There are 10 hidden switches. A switch that is on adds its own fixed numbers to the row, and there is some noise. The rows also spread widely along 14 directions, which tell nothing about the answers.
(in the rows, 128 means zero)
Some rows, each with its switches (1 for on, 0 for off) after it:
[111 114 109 121  98 122  82 109 109 137 129 121  88 103 141 166 129 153
 158 158 112 165  98 116 159 149 136 103 166 103 139 159 122 140 137 101
  24  97]	1 0 0 0 0 0 1 1 1 1
[156 104  96 112 118 176 114 122 160 138 130 136  84  81 116 137 109 136
  99 103 123 145 154 141 131 116 135 114 156 113 137 138 134 104 110 144
  67 133]	1 0 1 0 0 1 0 0 0 0
[149 125 120  95  90 152 166 113 148 185 115 168 126  83 179 139  80 107
 147 146  93 168 173  49 122  99  73  64 160 105 116 172 130 116 122 124
 132 113]	0 1 0 1 1 0 1 0 0 0
[132 120 122 126 102 144  95 127 148 149  95 157 113  85 128 147 114 140
 115 132 114 147 156  95 132 103  94 119 137 117 137 151 131  99 100 130
 100 180]	0 1 0 1 0 1 0 0 0 0
[112 133  78  96 126 122  99 112 149 144 138 176 128 117 117 136 103 151
 118  97 125 154 103 113 155 106 135 155 182 125 123 113 116  91 120 127
  95 158]	0 1 1 0 1 1 0 0 0 0
[ 99 129  62  90 142 145  54 102 120  56  67  84 135 111 131 180 143 154
 143 110  90 162  97  79 145  69 109 195 146  95  91 105 120  99  84  51
 116 169]	1 1 0 1 1 1 0 0 0 1
[140 138 139 109 146 133 125 121 164 153 116 130  92  50 115 173 124 107
  75  93  97 117 153 132 111 124  95 150 131 143 125 164 134  72 126 129
 113 122]	1 1 0 1 1 1 0 1 0 1
[141 115 137 106 134 120  83  94 118 125 104 137 113 113  70 152 132  85
  97 131  86 154 136 175 106 164 175 198 149 115 114 145 101  87 116 128
  79  94]	0 1 1 0 1 0 1 1 0 0
[152 161  83 106 110 140 189  91 136 163 139 185 128  89 127  80  64 100
 124 109  97  92 167 102 155 108  76 136 188 145 124  79 138  63 142 107
 119 123]	0 1 1 1 1 0 0 0 0 0
[150 121 123 159  94 143 126 124 127 144 139 167  68  65 111 107 100 127
 117 165 106 155 154  96 153 118  97  63 189 113 175 161 140 110 130 117
  44 144]	1 1 1 0 0 1 1 0 0 1
[143 137 123  86 138 138 108 119 153 186 134 161  69  69 111 155 121 133
 104 142 131 180 149  99 135 121 112 102 181 135 147 151 138 111 101 105
  63 136]	1 1 0 0 1 0 1 0 0 1
[100 157 120 172  82 135 125 123 112  81  85 111 133  77 145 136  97 186
 141 131  93 127  81  82 159 109 101  99 127  91 139 127 157 151 116  80
 127 117]	0 1 0 1 0 0 1 1 0 0
[179  97 104  52 148 101  86  61 132 216 148 144 135 107 109 181 128 138
  74 140 155 126 143 151  85 150 142 136 184 174 110 147 111  94 123 153
  56 116]	1 0 0 0 1 0 0 1 0 1
[103 154 117 114  98 138  93 137 147 189 103 146 120  82 156 166  71 185
 145  86  82  71 122 100 128 143  66 100 168  83 141  74 188 111 109  88
  75 110]	1 1 0 1 1 0 0 1 0 0
[118 143 130 138 116  98  88 126 149 134 115 159 127  62 111 159 113 152
  91 100  95 118 104 117 127 135  95 123 173 144 115 171 162 106 125 128
 114 124]	1 1 0 0 0 1 0 0 0 0
[157 137 128 161 120 115 101  89 110  73 174 167 112  65  68 111 116 104
  86 139 104 131 121 139 136 133 130  99 210 159 131 173 163 151 122 123
  46  79]	1 0 0 0 0 0 0 0 0 0
[135 132  76  60 135 135  94 102 144 175 122 129 117  90 149 171 121 110
 139 125  91 134 148  95 127 117  95 148 179 128 109 115 116  84 122  88
  80 126]	1 1 1 0 1 0 0 1 0 1
[165 121 107 175 108 206 141 116 138  78 153 104  79  74 108 115 109 179
  99 106 138 129 127 166 166 101 165  91 119 107 185 113 124 126 122 168
  48 137]	1 1 0 1 1 0 1 0 0 0
[127 143 107  94 172 149 139  99 128  90 126 114  92  92  93 127 138 111
  90 112 123 142 129 125 132  90 109 176 135 148 137 110 108  84 101  74
 115 124]	1 1 1 1 1 1 0 1 1 0
[123 119  83 162  98 130  99 124 121  73 119 104 156  74 148 155 106 160
 125  90  67  91 109 105 135 111 120 129 142  82 118 131 129 102 136 126
 116 137]	0 1 1 0 1 1 1 0 0 1
[136 139 144 150 139 141 153 104 117  98 122 161 100 109  72 108 113 126
  82 137 118 148 138 139 140  93 156 126 116  96 179 102 100 112  92 116
 117 132]	0 1 0 1 1 0 1 0 0 1
[160 131  85  99 125 140  98  94 149 135 126  94 107  58 119 158 151 156
  95 157 184 190 117 111 160 110 125 141 151 204 121 189 120 115 129 128
  67 178]	0 1 1 1 0 0 0 1 0 0
[130  87 150 123 123 112  52  84  91 132  51 133 113 153  79 162 144 147
  97 182 119 165 128 137 101 114 142 153 120  90 154 140  94 103  79 112
  78 166]	1 1 0 1 0 1 0 1 0 1
[102 139 121 142 107 106  84 114 120 125 102 143 129 105 121 154 121 170
 132 133  94 137  82 115 146 126 123 126 144 103 133 127 123 114 119 101
  98 123]	1 1 0 1 0 0 1 1 0 0
[136 105  97 144 108 154 114 123 122  95 166 156 122  76 172 132 108 126
 141 140  58 110 164  42 125  57  67  39 169  60 156 113 127 122 102  83
  82 146]	1 0 0 0 1 1 1 1 0 1
[107 133 127 141  91 149 137 141 143 108  70  81 104  87 157 189 114 147
 142 111  86 172  90 132 145 140 150 145  84  93 105 197 116 130 151 140
 131  78]	0 1 0 1 0 1 1 0 0 1
[ 98 120  72  82 114 116  45 121 124 157 149 147 107 116 156 170 139 172
 177 139 114 149  99  91 170 108  97 128 179 138 135 105 117 107 133  73
  15 176]	1 0 0 1 1 1 0 0 0 1
[168 125  76  59 154 175 109  83 127 118 190 118 103 107 138 149 147  86
 146 165 122 183 147 103 130  86 132 119 169 159 128 132  77 139 114  91
  48 102]	1 1 1 0 1 0 0 1 0 0
[142 132 130 113 123 125 132  96 134 141 147 175  89  89 101 125 117  80
 116 136 101 161 143 133 151 128 108 131 177 154 125 167 125  89 142 121
  68 103]	1 0 0 1 1 0 0 1 0 0
[117 130 118 108 119 124 101 130 130 156  87  87 119  81 159 182 139 158
 137 120 101  86 141 126 133 126  84 161  81 135 135 121 120  83 137 111
 107 152]	0 1 0 1 1 0 0 0 1 1

New rows. What belongs after each?
[113  79 116 126 103 120  50 145 146 134 151 170 114  96 158 188 140 123
 149 138  65 184 140  82 131 101 114  72 155  72 130 199 102 111 125 143
  64 159]	1 0 0 0 1 1 1 0 0 1
[114 141 122  97 130 147 120 126 137 146 114 146  83  92 129 139 115 133
 130 127 108 134 139  99 132 114  86 120 150 121 141 120 139 117 100  81
  92 109]	1 1 0 0 0 1 0 0 1 0
[114 127 119 114 125 114  79 120 144 140 127 178 118 116 113 156 129 134
 122 121  96 158 112 123 136 122 130 134 158 121 124 146 108 106 112 126
  97 133]	1 1 0 0 0 1 0 0 0 0
[119 150  95 136 121 126  86 129 150 133 153 163  75  68  96 134 126 143
 121  99 107 113 117 159 187 142 133 145 180 138 150 106 148  93 137 113
  30 140]	1 0 0 0 0 0 0 0 0 1
[ 95 157 140 110 138 161 139 145 134 143 123 139  63  91 124 140 112 133
 130 114 111 127 140 111 143 111  99 128 116 104 180  81 137 128  96  66
  78 110]	0 1 0 1 1 1 0 0 1 1
[118 132 138 149  91 111 127 121 154 166  80 178 104  95 103 132 100 143
 104 121 114 163 120 139 160 142 139 144 135 102 137 163 124  73 133 159
 116 150]	0 1 0 1 0 0 1 1 0 0
[133 149 126 113 174 129 134 109 163 104 140 163  97  64  68 129 132 112
  48 110 131 152 137 116 128  80 116 130 145 143 151 127 133 104  75  91
 131 136]	1 0 1 1 0 0 0 1 0 0
[109 149 165 147 115 103 148 138 128 135 149 144 116  70 129 151 108 152
 109 105  73  97  90 143 127 149 100 103 120 144 138 159 144 123 160 119
 118  61]	1 0 0 1 1 1 1 0 0 0
[140 145 133 102 152 155 152 117 149 150 147 167  75  96 104 138 122  95
 106 138 108 176 152 129 130 110 148 107 137 108 156 125  95 122  98 109
  93  86]	1 1 0 1 0 0 1 0 0 1
[154  95 111 169 117 143  64  90 101  38 142 108 145  87 107 144 132 158
  93 129  96  93 127 127 115  91 126 101 145 105 145 128 137 139  96 126
  69 141]	1 0 0 0 1 0 0 1 0 0
[118 100 130 144 113 102  77 114  98 135 150 162 134 124 116 144 129 164
 123 167 115 151 111 108 131 105 131  91 139 105 181 131  91 123 118 121
  64 170]	0 1 1 1 1 1 1 0 0 1
[149 131  97 118 110 154 177 101 168 165 132 180  97  80 132 127  72 123
  97 109 125 186 147  81 154  91 115  78 188  89 134 158 127  84 121 152
 117 127]	1 1 0 1 1 0 1 1 0 1
[ 74 132 113 168 112 100  72 150 169 106 165 195 127 113 121 160 139 175
 128 102 108 180  64 127 186 101 183 109 128  77 160 145  82 123 121 162
 104 167]	0 1 0 0 0 0 1 1 0 0
[115 130 143 104 132 116  75 119 136 134 109 165 106  92 120 159 142 101
 129 160  83 176 148  75 130  88  74 121 148 122 137 159 120 100  94  77
 100 161]	1 1 0 1 1 0 0 1 0 0
[143 124 114 113  97 152 162 109 142 159  94 152  96 106 135 128  88 107
 126 125 103 151 159 117 144 120 119 139 141 114 119 161 114  84 144 153
 117 125]	0 1 0 0 1 1 0 0 0 1
[113 119  90 114 123 124  45 106 138 109  67 173 151  87  90 142  86 134
  93  95  80 119 153  63 106  98  92 135 216  43 107  84 191 102  35  63
 109 167]	0 0 1 0 0 0 0 1 0 0
[135 131 146  92 153 101 114 109 137 187 162 170 123 100 138 173 144 108
 109 150  98 120 154 109 103 103  93 101 117 144 153 136  83 102 120 118
 107 125]	1 1 0 1 1 0 0 1 0 1
[134 100 121  98 102 150  84  99 111 148  32 142 106 120 111 134 102 121
 139 146  77 131 183 102 121 112  75 157 148  80 121 106 150  66  82  78
  89 165]	1 0 0 1 1 0 0 0 0 0
[143 147 162 150 129 110 157 118 133 126 128 140  83  58 112 131 148  98
  98 159  95 115 154 135 150 108  84 121  89 169 161 170 105  84 151 114
 118 131]	1 0 0 1 0 0 0 1 0 1
[121 123 114 113 135 129 121 106 104 108 160 150  87 119  94 115 130  91
 141 136  85 148 126 161 155 133 142 154 151 120 146 115  90  91 139  95
  50  83]	1 0 1 1 1 0 1 0 1 0
[ 85 157 140  98 146  51 132  94 102 126  89 149 151 114 113 151 130 149
 102 145 105 126  79  99 129 106  91 173 115 161 120 130 112 101 122  61
 173 130]	0 0 0 1 1 1 0 1 0 1
[121 134 119  86 148 152 135 147 173 159 163 126  72  72 144 167 153 122
 125 102 117 159 134 140 148 116 112 146 105 161 140 155  85  74 147 131
  88 125]	1 1 0 1 1 1 1 0 1 0
[127 124 147 167  87 121 142 103  80 130 124 162 110 138 125 114  97 143
 146 174  82 127 109 138 140 132 134  84 134  91 170 128  97 131 147 121
  76  86]	1 1 0 1 0 1 1 0 0 1
[ 94 120 139 145 100  96 140 126 140 156  88 174 108 106 125 141  83 141
 113 110  86 151 103 108 155 118  97 108 141  81 143 167 135  80 146 128
 132 127]	1 0 1 1 1 1 0 1 0 1
[108 147 148  65 131 128  98 129 142 226  85 137  66  86 115 174 111 154
 121 145 136 167 128  99 118 155  99 141 158 129 148 118 155 116  98  62
  52 128]	0 1 0 1 1 1 1 1 0 1
[173 118  97 143  97 169 197  68 100  91  58  74 106  76 124 105  75 123
  97 145 118 146 152  91 138  99  95 119 152 101 118 170 141  79 133 116
 138 104]	1 1 1 1 1 0 1 1 1 1
[149 108  93  50 146 153 135  92 123 155 116  96 105 117 143 154 141 130
 126 155 141 186 136 103 117 100 111 149 129 155 115 148  75  87 120  96
 104 128]	1 1 1 1 1 1 1 0 1 0
[130 125  94 100 134 143 159 107 116 141 158 171  90 121 131 102 106  86
 145 136  79 137 159 110 146 103 111 123 168  96 151  99  80  71 135  95
  85 105]	1 1 1 0 1 1 1 0 1 1
[109 159  89 111 133 158  73 141 176 123 124 154  73  66 102 146 132 134
 130  96 105 153 132 121 175 108 117 158 171 124 136 105 144  94  97  89
  64 166]	1 1 0 0 0 0 0 0 0 0
[134 128 122 173 122 128 116 103 114  56  76  97 143  87 101 139 125 206
  70 141 143 140  86 102 141  64 113 104  94 126 159 152 132 134  87 118
 166 178]	1 1 1 1 0 0 0 0 0 0
[165 121  95 142 126 164 130  81 111  67 146 103 127  91 123 118 133 138
 110 142 115  99 141 136 137  83 122 116 119 141 146 104 106 122 116 112
  83 129]	1 0 0 1 0 0 0 1 0 0
[125  86  67 123  80  96  65  82  83 147  95 141 152 143 147 139 103 154
 172 123  71  64 136 133 150 140 100 157 179  85 111  91 120  48 153 127
  55 150]	1 0 0 0 1 0 0 0 1 1
[129 133  97 119 141 151 148 120 159 131 164 174 120 105 115 135  97 129
  91  82 121 135 133 123 137  88 144 115 147  97 155  97 106 104 114 142
 111 133]	0 1 1 1 1 1 0 0 0 1
[133 147  97 132  86 113 105  78  91 111  70 104 109 102  98 120 104 141
 137 144 103 125  89 157 171 172 126 192 183 159 102 144 145  87 162  97
  73  97]	1 1 1 0 0 0 0 1 0 0
[124 126  71  79 136 149 116 121 170 143 149 152 113  88 130 148 104 174
 102  89 161 179 105  86 149  87 132 112 179 132 120 132 142 126 101 119
 101 156]	0 0 1 0 1 1 0 0 0 0
[128 135  98  83 136 136  96 107 138 142 149 165  86  82 112 154 112  56
 143 117  71 176 157 101 139 137 111 144 224 104 103 148 131  91 118  90
  42  78]	1 1 0 1 1 0 1 0 1 1
[107 140 135 138 109 119  88 135 114 172 115 185 102 100 107 121 100 124
 142 136  69  83 168 110 145 125  78 120 153  83 190  55 144  89 105  72
  57 166]	0 1 1 1 1 0 0 0 0 1
[132 123 126 127 119 151 114 133 148 147 164 157  80  84 139 144 132 108
 137 140  89 144 155 118 139 118 117  86 142 103 160 143 101 112 120 125
  61 110]	1 1 0 0 0 0 1 1 1 0
[144 116  80  67 113 145 118  72  99 132  55  98 123 152 156 157 133 133
 166 188 117 189 130  89 141  88 128 154 121 122  99 144  73 112 115  91
 123 136]	1 1 0 0 0 0 0 0 0 1
[116 130 176  61 154 166 144 148 174 226  78 187  77 122 121 172 103 111
  93 128 116 177 187  90  75 100 115  93  94  53 164 113 116 137  43 100
 144 110]	0 1 0 1 0 1 0 0 0 1
[138 120 137 107 125 134 110 100 123 148  77 136 102 118  80 153 102 126
  86 141 129 174 125 137 105 144 161 139 155 102 130 158 132 139  95 126
  94  92]	0 1 1 0 0 1 0 0 0 1
[101 140 119 115 145 134 104 131 144 108 136 146  98 117  93 145 144 148
 117 120 128 169  95 157 161 115 174 151 107 124 155 115  98 141 106 109
  94 123]	0 0 1 0 0 0 0 0 0 0
[110 152 142 152  80 101 127 136 137 193 118 154  88  74 126 148  94 142
 137 134  94 132 103 140 164 183 130 110 155 116 153 160 142 114 170 129
  64  90]	0 1 1 0 0 0 1 1 0 1
[131 131 121 103 103 177 142 131 154 164 102 122  70  85 126 140  91 167
 118 101 147 149 127 141 152 135 124 129 133 130 142 128 160 121 127 130
  64 121]	0 0 0 1 1 1 0 0 0 0
[ 89 144 144 131 114 119 142 156 176 159 135 166  88  96 150 162 123 153
 129 102  96 153  90 133 167 116 117 119  90 132 146 178  94  94 163 154
 140 125]	1 1 0 0 1 1 0 1 0 0
[151 144  95 150 117 122 116 111 125 133 151 139 118  49 112 115 120 165
  95 144 128  97 140 109 153 113 104 101 164 153 171 109 134 107 124 107
  76 176]	0 1 1 0 0 0 1 0 0 1
[156 101  76 108 140 115  84 100 163 147 161 166 174  80 143 166 127 132
  82  83 103  80 168 110  98  92  99 113 166 126 107 130 109  63 104 172
 130 157]	1 1 0 0 0 0 0 0 1 0
